There are 9 hidden switches. A switch that is on adds its own fixed numbers to the row, and there is some noise. The rows also spread widely along 13 directions, which tell nothing about the answers.
Some rows, each with its switches (1 for on, 0 for off) after it:
 -81 -165 -169  106 -251 -148   72 -186  345  190   22   54 -369  -94   62  -15 -267  -83  -57  -23    8  318 | 0 1 1 1 1 1 1 1 0
  46  215 -123   86 -142   65   28   61 -149  -85  263  104 -250   65   99  -69   79  -27  113   72    9  -66 | 0 1 0 0 1 0 1 0 0
-101  204  -74  117  -61 -170 -194   65  -85 -152  150   -1   38  -10  379   90  269   66    0 -173 -126 -302 | 0 1 0 0 0 0 0 0 1
 -47  -75 -208 -144  -53 -111 -213 -124  135   69  168  -51  -58  173  255  316  291 -130  161  -20 -270  -72 | 0 1 1 1 1 1 1 1 0
  85  138  -78 -298  115  114   43 -211 -172  101 -237  252  127 -565  438  144  305  -92 -286 -576 -493  195 | 1 1 1 1 0 0 1 0 0
 143  113   93 -280  -15   -4  175  -70 -121  178  244  -78   59  127  285  305  203  -26   50  -33   14 -234 | 0 1 1 1 0 0 0 1 0
 118  392  255 -192 -125  168 -236 -213  122   78  -59   -3 -216   16  -64 -380 -198  -48   83  -78  -81  418 | 1 1 0 1 1 0 0 0 0
  91   61  192 -238   97  233   21  -87  -31  213   65 -107 -230  182   54   -6 -173   12   34  -89 -103   55 | 0 1 1 1 1 0 1 0 0
-176 -285 -207 -216 -274 -299  -54    1   21   -1   73  -66   13 -445  157  266 -148  -44 -108 -394 -270    7 | 1 1 0 0 1 1 1 1 1
 -66   66 -157 -128 -132  -97   24  -49  248   52   36   22  -42  -55  -22  -33  -33  -15  115  -56   63   77 | 1 1 1 1 0 0 1 1 1
  92  365 -300  111 -326  -13 -142  -98  204   88  -99   80   44 -280  111 -301  227   35   22 -140   16  205 | 0 0 0 1 0 0 0 1 0
 -94  112   92 -130   27   47 -216   34   58  -49 -100   15  130  136  166  107    9  -89   34 -302 -308   85 | 1 1 1 0 0 0 1 1 1
 392 -160 -469 -115   -5  -82  281 -316  412  185 -211  292  254 -280   49  324  214 -248   84   87  171  308 | 1 1 1 0 1 0 1 1 1
 -89   56   -6  -97 -575   36   93   -1 -171  127  272   14  -31  -55   46   49   29 -205  -15  -36 -152  134 | 1 1 0 0 1 0 1 1 0
 263  263  331   -2   87 -217  -84 -125  493  -38  -39   98 -103  -25  411  256  -50   51  -95  -78   91  278 | 0 1 1 1 0 1 1 0 0
  42  -85  -15   13  136  -22  107   61   51  113 -188 -101   27  116   64   55 -323  112  -14 -234  171  -60 | 1 1 0 0 1 0 1 1 1
-218 -501  -84 -189    2   -7  172 -300  347  338  105  -21 -374 -330  -42  277  -56  -90 -120  -16 -274  420 | 0 1 1 1 0 0 1 1 0
 101  -39   71 -449  121   -3  144 -213   66  324   57 -130   46 -214  166  311  125  115   38 -123   40  -96 | 0 0 1 1 1 0 1 1 1
-295 -168   21 -100  -79  -42   83  215   48  -13  151 -201   -1 -293  108  174   97  128  -36 -104 -110  -70 | 1 0 1 0 1 0 0 0 0
  76  314  -71  -83 -260 -175    0 -116   35   26   80  145 -131 -126   25  -44  -61 -107   74  111  119  125 | 1 0 0 1 1 1 1 0 0
 -39    2  -37  138 -322  180   90  136  184  164  150 -182 -175  239  -41 -112 -114   55   92  138  219   52 | 1 1 0 0 1 1 1 0 0
 138  -73  -89 -256 -411   46   61   43  185  320  109 -266   71   52  -95   78 -193  -45   62  -11   57   54 | 0 0 1 1 1 0 1 1 0
 230  242 -197  -22 -147  -13  119   22  230  161   10  -17  114  -82  183   22  164  121   65  -37  262  -74 | 0 0 1 1 0 0 1 1 0
-357   72 -246  262 -273  -27  -34  180   57 -200   53  231 -306 -131   -6 -173  -75 -154    8  -38 -234  225 | 1 0 1 0 0 1 1 0 0
-450  200 -268  279 -384  -36  139   89  286  -22   38  101 -110 -524   16 -334  334  145   68   66  160  307 | 1 0 1 0 1 0 0 1 0
 155  -50 -385 -101 -225    3 -137 -180   22  174  124    7  -77 -119  -28   36  123 -116  128  108 -129    8 | 0 0 0 0 1 0 1 0 0
 115  153   -7   -4  221   46    4   37 -138  -18  343 -161 -183  351  129   70  134  206  322  179  244 -510 | 1 0 0 0 0 0 0 1 0
-220  200  739 -286  291 -122 -203  -48   92 -115   33  -37  -90 -266  482  369   84  167 -191 -413 -384  131 | 1 0 1 1 0 0 1 0 1

New rows. What belongs after each?
 -37  -67   74   13  321 -157  127  155  -46 -147  -57   60  -87  435  140  307 -262 -162  101  -54   22  -74 | 1 1 1 1 1 1 0 1 0
-407 -191  -10   69 -268 -277    9  -88  250  209   28 -136  -34 -290  179  149  -17  134 -112 -109   15    4 | 1 0 1 0 1 0 1 1 1
 115  154 -220 -303   44  119 -100 -208  -92  -23   90  171 -128 -132  225   71  283 -150  160 -185 -316   63 | 1 1 1 1 1 1 1 1 0
  70  -80 -104  -72  109  237   72  -68   95  150  -76    9  -49  141  -63   19  -38  -57  103  -70  -35  152 | 1 1 0 0 0 0 1 1 1
-227  104  100   61 -118 -257 -135  -27  -39   61   66  -78 -101  -75  357  125   57   86 -155 -190 -120  -92 | 0 1 0 1 1 0 1 0 0
 -81  308 -211  -50 -297 -146 -135 -146  144  101   67   86  -98 -108   84 -115  162  -60  128  129    9   71 | 0 0 1 1 1 1 1 0 0
 181   70    2   35  134  184 -263 -163  366  189 -260  -26 -182  456 -303 -265 -434 -140  201  197  -16  379 | 0 0 1 0 0 0 0 0 0
 331  264 -122 -129  -87  132  174 -277  212  -72   38  429 -103 -309   78  -63  229 -270   69   25  -60  451 | 1 1 1 1 0 0 0 0 1
-230  161  267 -324  328 -111 -153 -114 -285  126  179 -291 -153 -107  356   32  -17  443   98 -303  -41 -559 | 0 0 1 0 1 0 0 1 1
-413 -205   86  -16  172 -272  145  -29   68   79   -1  -41 -204 -141  101  234 -167   76  -70   21   35    1 | 1 1 1 0 1 0 1 0 0
 120  137 -555  136 -287  -12 -340   10   -1    6  -29  -30  104  171  109 -171  209 -162  149  -86 -188 -136 | 0 1 0 1 1 0 0 0 0
-105 -151 -202   22   41   27  129   83   80   12 -130   93   64   17   40  158   57 -230  -47  -79 -199  148 | 1 1 1 1 0 0 0 0 0
  77  134 -443 -120  -85  117 -108   44  142  -57   57  119   75  250  -92  -20  181 -200  373   90  -74    9 | 0 1 1 0 0 1 1 1 1
   5  197 -118  142  172   32 -153 -274 -165  141 -200  172  -49  -92  479   16  274   35  -86 -230 -213 -147 | 1 0 1 0 1 0 1 0 0
 232  111  115 -197  -42  198  222 -187  129  213  190   64 -305  -17  -28  -28 -120  -13   67  111  123  120 | 0 0 1 1 0 0 1 0 1
-135 -242  -63  -41  152 -199  -43   44  314   84 -150 -120   18  263   92  306 -200  -39   52 -105  -19   15 | 0 1 1 1 1 1 1 1 1
 213   93  188 -621   76 -310  235 -100 -112   -3   37  133   -3 -301   21  300 -515 -138  -65 -245   12   98 | 1 1 1 1 0 0 1 1 0
  27   39  -65  -47  -60  -26   94  111   87    1  154  -42 -246  -18   87   53 -124   47   63    3   53  -53 | 0 0 1 1 1 1 1 0 0
-312 -138  -66   44  -78 -158 -202   49  356   22  -23 -194 -124    4   23  -36 -141   47   29 -152 -151  138 | 1 1 1 1 0 0 0 1 0
 414 -310  180 -529  240  -38  123   63  161   65  144 -264 -182   63 -276  337 -707   28  112   26  130   67 | 0 1 0 0 1 0 1 0 0
 -37  112 -138    4  241 -138 -139  -77   54  -14 -165   62  -11  280  270   87  -18  -14  152 -177   -9 -182 | 1 1 1 1 1 1 1 1 1
 -67  -84   26 -182   -4 -164  -11  -48  155   45  205 -134   35 -134  331  359  204   87   -6  -88  -90 -201 | 0 1 1 0 0 1 0 0 1
 207   28   92  -96   58  191   74  -22  205    0   36   69 -173 -119  172   64   -9    3  -35 -205 -103  225 | 0 1 1 1 1 0 1 0 1
  35  143 -110 -279  335  -18   58   98  115 -323  -70  307   -1   -1 -142  197  105 -275  271  131 -112  320 | 1 1 1 1 1 0 1 0 0
 -16  417  -77   90 -114   42   12  176  105  -57   13   87  -19  100  125  -97  203   19   79   27  127   82 | 0 1 0 1 0 1 1 0 0
-286   93 -277  305 -202  176   78    6   15  155  130   53 -217    5  135 -134  359   90   93   42   13  -41 | 0 0 0 0 0 1 1 1 1
 432  144  -59  136  -22  499  -43 -192  249  316 -270   81   62   81  330  -87  214  -19 -142 -241 -153  306 | 0 1 1 0 0 0 1 0 0
-212  276 -270  605 -281 -166 -464 -103  192   57 -318  145  -67  230  400 -268   -2  -38  -70 -257 -169   44 | 1 0 1 0 0 1 1 1 0
  54 -216 -390   -8  116  -21  -85   52   66 -109   67  -13 -267 -220  268  101  -59  108   26 -360 -230 -107 | 0 1 1 0 1 1 1 1 0
-210 -243 -170   24 -135  205   44  260  146  -27  193 -120 -325   37   -1   34  -73  -30   -5 -152 -290  105 | 0 1 1 1 0 1 1 0 0
-126  215  -70 -134   36   80 -153 -173  -65   21   92  120 -292  -70  203  -68  192  -48   92 -103 -295   71 | 0 1 1 1 1 1 1 0 0
-191 -333   57   98   89 -208   64  263 -113  -45  231 -215 -180  230  280  469 -213   74 -102 -141  -75 -406 | 1 1 0 0 0 1 1 0 0
-124   25  146  -74  -89  105   73  129  112  -25   84  -40  -97 -167  128  149  102   34  -35  -90  -91  239 | 1 1 0 0 1 1 1 0 0
  25  288  432 -307  335   68  179  118 -246 -252  198  222 -360   25    7  126 -254  -71   77  -37  -99  105 | 1 0 1 1 0 0 1 0 0
 211 -253 -386   75  188 -299   -5 -247   97  125  -43   45 -204   48   70  211 -291  -37   17   45  131 -199 | 1 1 0 0 0 0 1 0 0
 237   21 -114 -239   -5  142  184 -208  248  333  147 -144  -56  102  -35   48   45  105  228  202  311  -41 | 1 1 1 0 0 0 1 1 0
-434  238   37  185 -110  -39 -163  111  -29  -35    9   39 -152 -167  241 -127  133  133  -95 -184 -238   34 | 0 0 1 0 0 0 1 0 0
 202   -1    7  -62  -53   -6  140   66   41  -74  184   -2 -113   -4  204  207   20  -63   49 -124   22   32 | 1 1 0 1 1 1 0 1 0
-221  324 -241 -271 -187  -42  -48 -158  103  328  -70  -61  236  -59  -27 -133  279   63  193   88  101    5 | 0 1 1 0 0 0 1 1 0
 -98  170 -214  -90   52 -127   34  -65 -249   38  -59  212  -65   68   86   23 -179 -124   78 -135  -93 -164 | 0 0 1 0 0 1 1 1 1
-101  207   29 -207   45  -23  -45   15   54  -59  225  -45 -176  -48  162    8  169   79  134  -12  -89  -78 | 0 1 1 1 0 1 0 0 0
 107 -200 -206  137   54  168  183    0  185  -31   70  195 -337 -117  214  177   92 -132  -67 -104 -208  259 | 0 1 1 1 1 1 1 0 0
  22  -21  -99   10 -218   89   95   23  187  136  -49   96   79  424  -94  175  -58 -354  131  167  -32  260 | 1 1 1 0 0 1 1 1 0
 105  -56  181   43  -12  290 -172   -6  105  130  110 -271 -233   63  265  -30  -24  227  -51 -258 -148   -7 | 1 1 0 0 1 0 1 0 0
-240 -160   71  316 -334 -306   -5   88  188 -166  345   14 -398   52  -43  132 -208 -149   34  297   24  150 | 1 0 0 0 1 0 0 0 0
  56  218 -238 -218  132   -6  -40  -26 -162  -43   -1  125 -103 -227   97   26  172    2  121 -111 -130  -56 | 0 0 0 1 1 1 1 0 0
-184  -35   44 -133 -216  204   19  104  -58  233   68 -240  -15  112   41  -73 -102   74   -5 -172 -102  -99 | 0 1 1 0 1 0 1 0 1
 118  315    8 -398  -18   97  -82  -56   26   56   36   21   -4   -1  -56  -25  -14  -23  269   42  -22  131 | 0 0 1 0 1 1 1 1 0
 336  -97 -266  -70  335  375   77  -56 -227  -97 -199  364 -237   20  -32   18 -176 -289   65 -229 -342  212 | 1 0 0 0 1 1 1 0 1
 262  321   23 -218    4 -169 -229 -418  123  419  213 -312   19  178  254   61  188  356  273  217  422 -515 | 1 0 0 0 0 0 1 1 0
 295 -113   77  -74  -33 -228   37 -300  156   91  131  176 -341 -254  185  260 -362 -111 -162  -45 -104  165 | 0 0 1 0 0 0 1 0 0
-276  181  131  142 -283  -66   75  -17   20  243  137 -141 -224   42   29 -180 -173  204  -10   58  258  -58 | 1 0 0 0 0 0 1 1 0
-145  245  191 -289  144 -217   14 -209  100  -33 -142  247 -176 -402  -75  -85 -324    7   -8  -56    5  319 | 1 0 1 0 0 0 1 0 1
 317   43  -47  -13   37 -110   18  -91   48  192 -135   28  217   82  220  352   64  -82  -50    8   78  -44 | 0 0 0 0 1 0 1 0 0
-179   16 -354  -68 -220  -26  260  239 -200 -154  445   31 -189  -75 -165   -1  139  -63  257  195  104 -149 | 0 1 0 0 1 0 0 1 0
 180 -130 -255  153  -65   66   67   -3  198  208  -56  -89  231  415  279  306  256 -126   85   45   71 -162 | 1 1 1 0 0 1 0 1 0
   4   76 -496   74    4  142  302  100 -130   89  109   98  -57  390  -72  -74  127 -111  314  184  263 -296 | 0 1 1 1 1 0 1 1 1
  42   93 -227  284  -29   99   66   57  -18  107   84   19 -182  281  176  -35  117   19   19   28   85 -164 | 0 1 0 1 0 0 1 0 0
 125  251  102  121  -50  237  115 -117    0  122   43  145 -214   33  372 -100  151   37  -56 -220  -44   58 | 0 0 1 1 0 1 0 1 1
-142   44   82   30   63  -35   63   -7 -138   63   12   81 -120   61   44  150  -51  -75  -30   34  -64   17 | 1 0 0 0 0 0 1 0 0
 -53  117  152  -12  162   74   -4   12   68  -85  137   22 -271   74  323   75   54  100   23 -190  -92 -101 | 1 1 1 1 0 1 1 0 1
 159   77 -267  -74 -353  220  146  -13  154  285   27  -79  236 -281  186    0  350  103  -50 -226   57   32 | 0 1 0 0 0 0 1 1 1
 114 -141  -92  -24 -107  438  191  120   22   67  240 -105 -327  -34  241    2   84   79    8 -292 -143   13 | 1 1 1 1 1 1 1 1 0
 141 -238 -155 -242  209  -67  261 -256 -121  181  107   71 -252 -380  178  281 -127   43  -23 -141  -29 -102 | 1 0 1 0 1 0 1 1 0
  10  120 -124 -230  -15   46  119  -74  -93   40  106   73 -107  -66   34  -43   -3  -50  117  -59   -2  -93 | 1 1 1 1 1 0 1 0 1
   4  225  463   45  120   19   74   72 -246  -72  195   24 -269  187  313  108 -165   79  -58  -74  -34 -137 | 0 0 1 0 1 0 0 0 0
 -69  197  -55  -97  -75  -89   44  -44   86   65 -101  128  -32 -196   93  -18  -85   -5   27  -97   38  164 | 1 0 1 0 0 1 1 1 0
 143  357 -130 -324 -414 -317  -82 -311  -91  212    9   34  212 -512  381  -26  135   -3 -134 -284  -71 -104 | 0 1 1 1 1 0 0 0 0
  90  126  -68  101 -118  147   -6  177   89  -69   30   30 -102  195   14  -90  -79  -94  136   60    0   99 | 0 0 1 0 1 1 0 0 0
 -19  146  -28 -467 -208 -306 -150  -86  174  180   54 -192  233 -136   17  154  -38   41  157  -48   64 -108 | 0 0 1 1 1 0 1 1 1
 287  240 -346 -278  116  -25  -97  -78  -68   43   41   12  114  178   85   44   77    1  312   22  104 -282 | 0 1 1 0 1 0 1 1 0
 153   66 -452   73 -297  128   64  -13   14  322 -172  -61   77  185  -77 -276 -166  -68   35 -132  158  -56 | 1 1 0 1 0 0 1 1 0
   3  429  -75    3   77  -85 -357 -259  294  -68   30   61 -111 -163  448 -150  324  283  175 -187   17  -85 | 1 1 1 0 0 1 1 1 1
 103  -42 -235  -85  230   82   -2   82   43 -107  -67  145 -169   58  -25   57 -138 -155   60 -138 -220  126 | 0 1 1 1 0 0 1 0 0
-172 -138   67  -32  -28 -136 -339  131  375 -180   26 -219  -96 -106   94   36 -155   83   37 -189 -244  159 | 1 1 1 0 1 0 0 0 0
 240  -54 -262 -133 -133  283 -140 -111  258  140  101 -152 -113 -294  205  -94  187  158   94 -262 -181   54 | 1 0 1 0 0 1 0 1 0
-256 -139  -27   44   20 -273 -208 -185  227  107  -30  -52 -181 -127  138   84 -187   75  -53  -88 -109  -28 | 1 0 1 0 0 0 1 0 1
-129  103 -182 -211  218  102    0   67   25   22  -26   31  -65   68   -7   81  165  -26  197  -24 -148   16 | 0 0 1 1 0 1 1 1 0
-203   70 -323   -3  -59  -17 -176   21  118  167  -57 -143  -41  247 -136 -153  -15   28  183   17    3  -45 | 0 1 0 1 0 0 1 1 0
 -39  166 -136 -154 -321   72   44   59 -154   54  100   29  124   17  -46  -45   77 -199  164   20  -79   12 | 1 0 1 0 1 0 0 1 0
-133  207 -152  221  107 -188   84   24  -80 -112   40  152  -18   87  303   40  185   37   76   28  150 -291 | 0 1 1 0 1 0 0 0 1
-313  120   17  129  -34  368  191  349  -93   -5   38  -20 -186  264 -121 -150   40    3  112   69    1  162 | 0 1 0 0 1 1 1 0 0
-144  127  190 -150  -30  -71  428   61  -84   37  158  115   23 -216  233  297  169   37  -33   -7  159   33 | 1 1 1 0 1 0 1 1 0
  -5   62 -127  146  -46 -101  174  224   17 -264  143  251  -40   45  150  273  210 -219   56  -13  -65   66 | 0 0 0 1 0 1 0 1 1
  41  586  406 -438 -197  -82   42   28 -318  218  -44  -77  240 -204  132  -42 -207  157 -137 -231  105  -86 | 0 0 0 0 0 0 1 0 0
 362  135   87  -86 -299  466  -10  -23   33  297  325 -327  -73  337  183 -157   57  137  122   -9   82 -259 | 1 1 1 0 0 0 0 0 0
-220  -43  -37 -106   45 -170 -161   25   67   17  137 -192 -229  143   57    5 -223  121  115  -78  -31 -252 | 0 1 1 1 1 0 1 0 1
-104 -126   87   33   45  -65  235  -51  -80  -67  187  162 -258  -19  165  243  -40 -152   -3  -21 -103  107 | 1 1 1 0 1 0 0 1 0
